There are 4 ways to turn a row about zero (a turn may also mirror it). The second row of each pair is the first, turned, with some noise. The first 28 pairs use one turn. New pairs use 2 turns, one after the other, and a turn may come again.
In the rows, 128 means zero.
Known pairs, each followed by its turns in order:
[119 124 124  50 129 136]
[180 132 146 162 170 135]  z773

[128  68  72 150 110 130]
[123  98  67 142 134  76]  z95

[132 171 180 168 182 137]
[149 134 138  80 131 204]  z95

[190 160 153 151 137 137]
[136 128 130  75 105 180]  z795

[ 69  71 113 122 143 119]
[112 128 164 180 146  78]  z795

[126 109 153 100 124 117]
[119 127 133  99 156 142]  z964

[157  87 137 153 113 115]
[150 107 167 131 151 153]  z795

[197 132 101 134  86 126]
[171  74 109  97 141 163]  z795

[102 172 133 101 122 144]
[173 149 155 122 134 115]  z964

[111 100 128 128 205 115]
[ 76 129 181 121 116  95]  z795

[101 110  75  89 152 128]
[182  83 106 140 150 126]  z773

[161 132 146 111 175 123]
[129 149 116 177 120  97]  z773

[112 141 114 168 144 128]
[143 109 112 146 104 106]  z964

[168 143 109 116 108 165]
[ 71 144 120 141 147 131]  z95

[140 118 155 143 146  91]
[109  90 128 100 115 135]  z964

[118 133  74 166  95 163]
[ 82  78 107 105 153  99]  z95

[151 127 143  93 172 122]
[134 168 122 143  91 157]  z95

[133 118 157 145  80 158]
[ 94 149 148 116 134 175]  z773

[143  73  97 134  69 127]
[185  83 138 158 162 127]  z795

[112 120 107 145  72 166]
[120 179  99 149 141  89]  z964

[141 101  89 142 135 124]
[117 101  89 122 145 124]  z773

[126 142 171 142 159 130]
[117 144 145 154  86 118]  z773

[125 147 110 106 159 160]
[170 140 101 147 119 138]  z773

[145 139 110 113 153 171]
[151 152 126 156 116 163]  z964

[115 170 138  89 127 129]
[111 141 180 130 106 136]  z95

[162 159 184 136 125 140]
[129 148 138  75  85 139]  z964

[121 138 101 138 104 108]
[122 124 133 107 134  90]  z95

[112 120 101 140 143 147]
[125 111 136 146 101 109]  z795

New pairs. What belongs after each?
[153 167 164  87 121 135]
[ 77 150 149 130  84 120]  z795 z95

[133 175 109 128 109 103]
[128 124 184 119 137 145]  z773 z964

[152 132 111 149 163 137]
[160 149 128 143 157 113]  z795 z795

[174 149 113  77 150  94]
[104 148 164 162  94 178]  z964 z773

[113 125  89 105 115 134]
[118 128 129 164 159 138]  z95 z795

[117 154 132 113  78 165]
[143 120 183 116  91 120]  z964 z964

[154 177 165 143 129 145]
[124 145  67 132 120 156]  z773 z795

[152 118 166  99 124 118]
[114 132 134  92 149 160]  z95 z95

[ 70  83  80  92 144 155]
[177  88 198 103 112 115]  z773 z795

[123  94 104  81 144 172]
[ 78  94 173 106 133 126]  z795 z964

[108 142 121 123 184 151]
[147 122 176 128 136  89]  z795 z95

[128 123 134 150 134  95]
[124  95 143 133 145 132]  z964 z773

[131 153 107 137 115  96]
[138 125  98 158 145 130]  z795 z964

[103 114 187 107 149 118]
[173 131 142  98 104 170]  z95 z795

[155 136 108 141 169 157]
[ 93 116 112  97 133  91]  z773 z95

[130  97 152 119  72  72]
[128 128  83 104  95 194]  z795 z95

[ 93 103  98 146 119 120]
[154 120 155 128 149  90]  z773 z795

[ 94 127 114 145 116 141]
[101 124 120  98 118 129]  z795 z773

[196 127 134 141 114 197]
[113  56 117  97  78 156]  z95 z95

[142  89 148 115 180 138]
[143 163  93 164 143 159]  z964 z964

[113 153  76 118  98  78]
[173 169 173 127 116  90]  z95 z95

[112 103 164 139 117 127]
[144 163 144 152 124 130]  z773 z795

[173 125 136 126 121 126]
[ 90 131 115 141 110 129]  z773 z795

[110 101 129 105  86 134]
[134 132 137  99  82 146]  z964 z95

[139 163 178 116 114  85]
[109 139 102 112  74  85]  z795 z795

[148 104 141 134  90 142]
[126  95 141 130 102 157]  z773 z95

[148 117 144 133  87 140]
[118 146 129 136  99 161]  z795 z964

[193 120 114 154  65 104]
[ 99 175  88 198 138 130]  z964 z795

[146  82 105 111 200  99]
[104  87  92 162 116 197]  z964 z773

[120 134 164 119 103 166]
[109 120 124 156  87 150]  z95 z773

[ 98 125 118 155 111 108]
[123 119 150 107 165 119]  z95 z795

[142 142 122 178 178 143]
[104 107 137 117 145  65]  z773 z95

[120 149 123 136 135 117]
[131 124 114 121 150 134]  z773 z795

[128 133  96 154 126  97]
[ 97  94 146 114 121 124]  z964 z773

[121 163 118 113 118 126]
[150 125 158 140 128 135]  z95 z95

[160 143 101 127 176 135]
[127 119  93  84 142  98]  z773 z773

[118 187 116 120 112 112]
[124 155 136 110 161 173]  z964 z795

[140 129 142 113 108 145]
[155 134 126 123 108 135]  z773 z964

[106 161 106 132 133 112]
[136 129 166 137 155 127]  z95 z773

[ 73  86 114 140  84  98]
[ 57  76 133 115 127 147]  z95 z964

[103 138 150 174 100 138]
[147 171 131 105 166 116]  z773 z964

[ 77 128 137  99 151 120]
[ 69 144 133 144 145 132]  z773 z773

[109 102 168 132 127 109]
[130 134 121 159  83 114]  z964 z95

[ 71  97 104 149  98  81]
[ 66 102 175 147 160 117]  z964 z795

[133 146 110 116 105  73]
[ 95 143 102 108 166 152]  z95 z795

[156 101 166 135 100  87]
[123 156 155  86  85 111]  z795 z795

[151 105 154 162 118 108]
[131 102 146 149 107  91]  z964 z95

